All groups share one centre, and each spreads out both ways along 8 directions, with some noise.
In the rows, zero is written as 128.
Known rows, each followed by its group:
[ 99 121 121 137 140 126 157 134 140  82 175 118 115 132 102  81 112] -> W
[124 137 127  95  99 103 114  69 132  99 129 122  85 117 116  68 133] -> M
[106 136  53  45 131  80 168 181 214 164  66 135 203 110 176 163 138] -> C
[143 101 129 107 113 107 115 146 155 129 132 164 136 116 120 152 150] -> M
[169 117  98 111 138 120  99 125 105 124 153 160 105 164 148 106  82] -> C
[159 142 108 121 132 104 125 112 116 154 115 128 110 148 135 137 118] -> M
[134 125 168 137 115 145 136 119 104 130 129 105 133 120 119 125 142] -> W
[139 106  49  93 117 110 112 127 137 178 109  59 100 125 105 152 124] -> W
[ 89 174 142 193  62  63 149  76 143 132 179  77 150 114  74  89 180] -> W
[ 64 154 127 165 105 159 114  56 206  75  95  83  77  90  46  90 156] -> C
[115 121  60 140 133 113 125 125 173 137 130 151 122 143 129 141 100] -> W
[151 144  99 107 133 103 126 184 170 142 129 128 155 109 102 153 182] -> M
[131 153  57 109 112 128 131  89 157 185  83  69  93  99 115 148 175] -> N
[168 167 120 125 108  26 110 120 102 174 147 145 150 144 134 141 160] -> N
[127 140 135 112 133 119 122 131 123 109 125 100 126 126 107 106 129] -> N
[192 107 123  88 104 120 128 160  82 185 140 108 146 125 143 162 153] -> C
[135 146 117 123 125 125 131 107 165 121 113 131 100 118 102 121 154] -> M
[135 146 133  77 127  94 122 154  69 115 159 106 164 135 156  76 126] -> M
[138  93 167 102 134 123 130  73 133  58 131 104  30 138  64  71 101] -> N
[139  93 164 135 106 178 120 117 107 107 150 110 109 122 108 107 126] -> N
[100 145 129  99 128 184  97 171 101 114 100  15 177 109 109 109 124] -> N
[183 170 141 108 104  69 108  93 110 152 122 123 104 123 109 120 181] -> W
[105  78 129 123 121 165 138 130 151 107 134 137 116 115 125 130 106] -> M
[136 158  84 135  70  90 131 121 173 179 132 153 181 108 149 146 179] -> N
[ 90  96 157 134  98 140 141  91 112 136 119 125 128 120 155 130 104] -> M
[ 82 113 133 189  94 124 152 114 136 169 119 119 180 132 147 174 102] -> W
[ 85 140 138 136  96 155 154 104 177 118 109  45 113  64  63 118 208] -> C
[181 115  75 162 116 218 142 106 157 132 149  96  60 135  82 108 130] -> C
[105 120 166 193 130 149 131 103  83 153 116 115 129 149 137 159  89] -> C
[168 118 118  84 136 104 130 157 108 140 137 158 142 143 162 132 119] -> C
[149 124 126 136 124 112 146 117 124 156 132 166 117 140 152 149 134] -> N
[ 43 144 138 119  97  71 113 107 170 158  41  92 198  95 131 183 138] -> C
[159 166 134 109  76  63  94  73 124 151 123 111 102 101  96 113 204] -> M
[116 130  92 117  94 146 131 117 151 163  97  93 145 106 136 143 141] -> N
[149 159 103 120 106 113 106 108 128 144 136 104 108 107 106 110 183] -> W
[124 138 154 184 146 178 169 103 121 140 103 105 106 140 125 144 123] -> M
[148  97 114  86 152 135 126 135 143 119  98 131  91 139 126 139 100] -> W
[168 117 105 131 123 113  90 108 139 168  93 171 105 144 145 177 113] -> W
[172  91 199 120  63 151  96  97 113  96 138 146 135 128 117 102 117] -> N
[170 140 154 108 151 106 176 152  90 133 163 146 121 132 145 118 162] -> C

New rows. What belongs after each?
[ 99 146 163 144 122  94 128  99 138 138  86 133 146 126 134 149 130] -> C
[160 102 112 148 154 173 130 130 102 125 152 161 103 173 155 119  63] -> C
[ 86 139  90 122 174 180 144 162 120 135 100  43 119 112 118 128 129] -> N
[178 118 153 141  94 180  98 110  91 145 151 108  96 106 108 125 173] -> N
[130 164 140 163  87  66 130  81 140 142 140 120 132 129  99 120 163] -> W
[111  75 135 110  90 123 116  78 167 112 119 174  95 111 125 133 112] -> M
[144 137 108 149 127 146 134  97 165 137 109 113  84 123  93 141 149] -> M
[133 169 101 128 111 137 113 100 167 134 113 131 113  98 116 117 178] -> W
[136 135 131 112 134 109 133 128 101 136 127 130 138 143 151 120 111] -> M
[137 151  44 130 106 101 155  99 170 219  94 134 117 108 159 177 175] -> N
[169  93 193 119  79 118 111  89 120  92 145 166 117 141 116 103 108] -> N
[125 166 122 123 103  31 151  86 159 124 134  89 117 131  78  97 159] -> W
[186 216 121 103 113  74  98  84 148 149  90 171 111 111 130 121 212] -> W
[176  93 165 133 113 154  59  89 107  88 132 165  79 160 106 107  78] -> C
[140 125 168 136 100 144 115 143 119 101 157 148 166 122 129 112 136] -> N
[159 202 167 116 101  67 120  74 144 110 120 133  94 104  85  88 219] -> M
[143 159 151 115 120  81 128  64 128 121 104 158  87 142 136 103 126] -> M
[138  69 188 130  69 146 122 109 120  92 160 153 149 135 126 104  90] -> N
[ 88 129 134 171 148 187 135  93 147  58 153 127  65 130  91  65 104] -> C
[121  91 177 149 146 197 143 141 117  95 134 171 129 138 154 135  91] -> W
[114 122 114 122 119 127 137 134 125 148 124  99 147 127 135 135 122] -> N
[156 113 136 102 146 165 118 142 105 117 130 138 102 128 138 121 127] -> W
[115 101 114 171 126 171 149 126 173 159 102 120 114 113 107 186 141] -> M
[145 107 103 162 126 123 104 107 153 153 113 195 115 152 146 171  89] -> W
[166 159 150 122 151 113 132 108 149  97 129 187  85 129 116 109 164] -> N
[152 155 123 101 126 123 122 144 112 120 150  95 127 119 102  96 167] -> M
[ 86 144 115 141 113 101 165 126 150 140 130  89 161 119 122 120 139] -> W
[ 96  91 106 151 126  81 162 139 125 129 173  90 135 162 107 121  72] -> W
[141 154 230 119 112 137 162 124  66 131 113 102 168 114 147 125 169] -> W
[107 154 176 148 141  97 163 124 100 138 126 124 137 125 138 138 150] -> C
[151 104 158  67 165 132 154 149 114  91 115 109  94 134 119 107 113] -> W
[118 156 104 163 160 140 150 178 118 144 172 136 148 116 137 140 175] -> N
[113 141 182 152 116 171 152 121 128 103 126 153 145 111 139 118 145] -> W
[140 113 203 103 105  96 111 141 109  80 130 161 195 157 147 106  70] -> N
[142 137 142 116  79  77  99  81  75 169 126 109 129 121 144 127 145] -> M
[110 136 105 164 115 141 121 115 160 143 122 162 141 127 145 147 124] -> W
[125 162 141 128  96 130 138 104 141 139 110  90 136  96 112 123 186] -> W
[ 85 105  48 146 144 162 132 142 176 100 172 130 107 131 113  97  98] -> W
[ 70 144 158 146 129 111 165 119 161 141  72 112 166 113 139 167 138] -> C
[122 110  94  90 144 107 150 140 152 101 137  87  94 130  91  97 113] -> W
[179 117 136  86 141 172 107 147  74 149 116 110 111 116 150 138 145] -> W
[169 189 138  93 120  71 125 111 116 127 134 117 113 118 111  91 189] -> W
[132 163 115 100 124 121 139 125 135 125 124 105 127 108 120 103 169] -> W
[156 140 177 102  97 109  95 123 123  98 118 136 163 135 122 103 122] -> N
[ 85 126  66 152 159 143 165 147 133 135 174  66  80 109  89 117 159] -> N
[ 91 126 117 130 148 150 165 148 150  90 149 129 135 127 134  95 115] -> W
[146 112 209 166  70 122 136 120  19 225 115  59 193 128 158 198 139] -> W
[192 147  74  52 140  39 101 108 145 158  83 117  76 141 105 138 148] -> W
[132 126 180 144  90 113 147 122  66 161 143  63 156 123 120 135 146] -> W
[ 96 117 148 166 116 141 157 134 106 106 188  99 139 129 111  91 121] -> W
[105 154 113 108 120  97 156 110 176  99 123  86 109 110  79  88 160] -> W
[141 148 207 127 112 158 144 108 113 119  97 132 138 109 138 130 166] -> W
[164 125  92 118 119 139 132 129 130 149 132 117 112 134 129 127 136] -> C
[ 64  90 160 141  76 156 145  64 180 108 108 137 106  80 112 129 145] -> M
[129 178 103 116 159 120 129 157 126 152 100 116 146 123 143 146 154] -> N
[113 137 149 149  92 119 136  82 138 153 105 117 121 102 121 148 167] -> M
[121 103 110 148 156 113 175 107 126 121 170 129  40 136 102 121 127] -> N
[156 176 108 129 181 117 134 138 109 157 115 128  98 127 132 146 170] -> N
[109 169 120 158 135 114 138  88 129 122 140 108  90 126 105  99 148] -> C
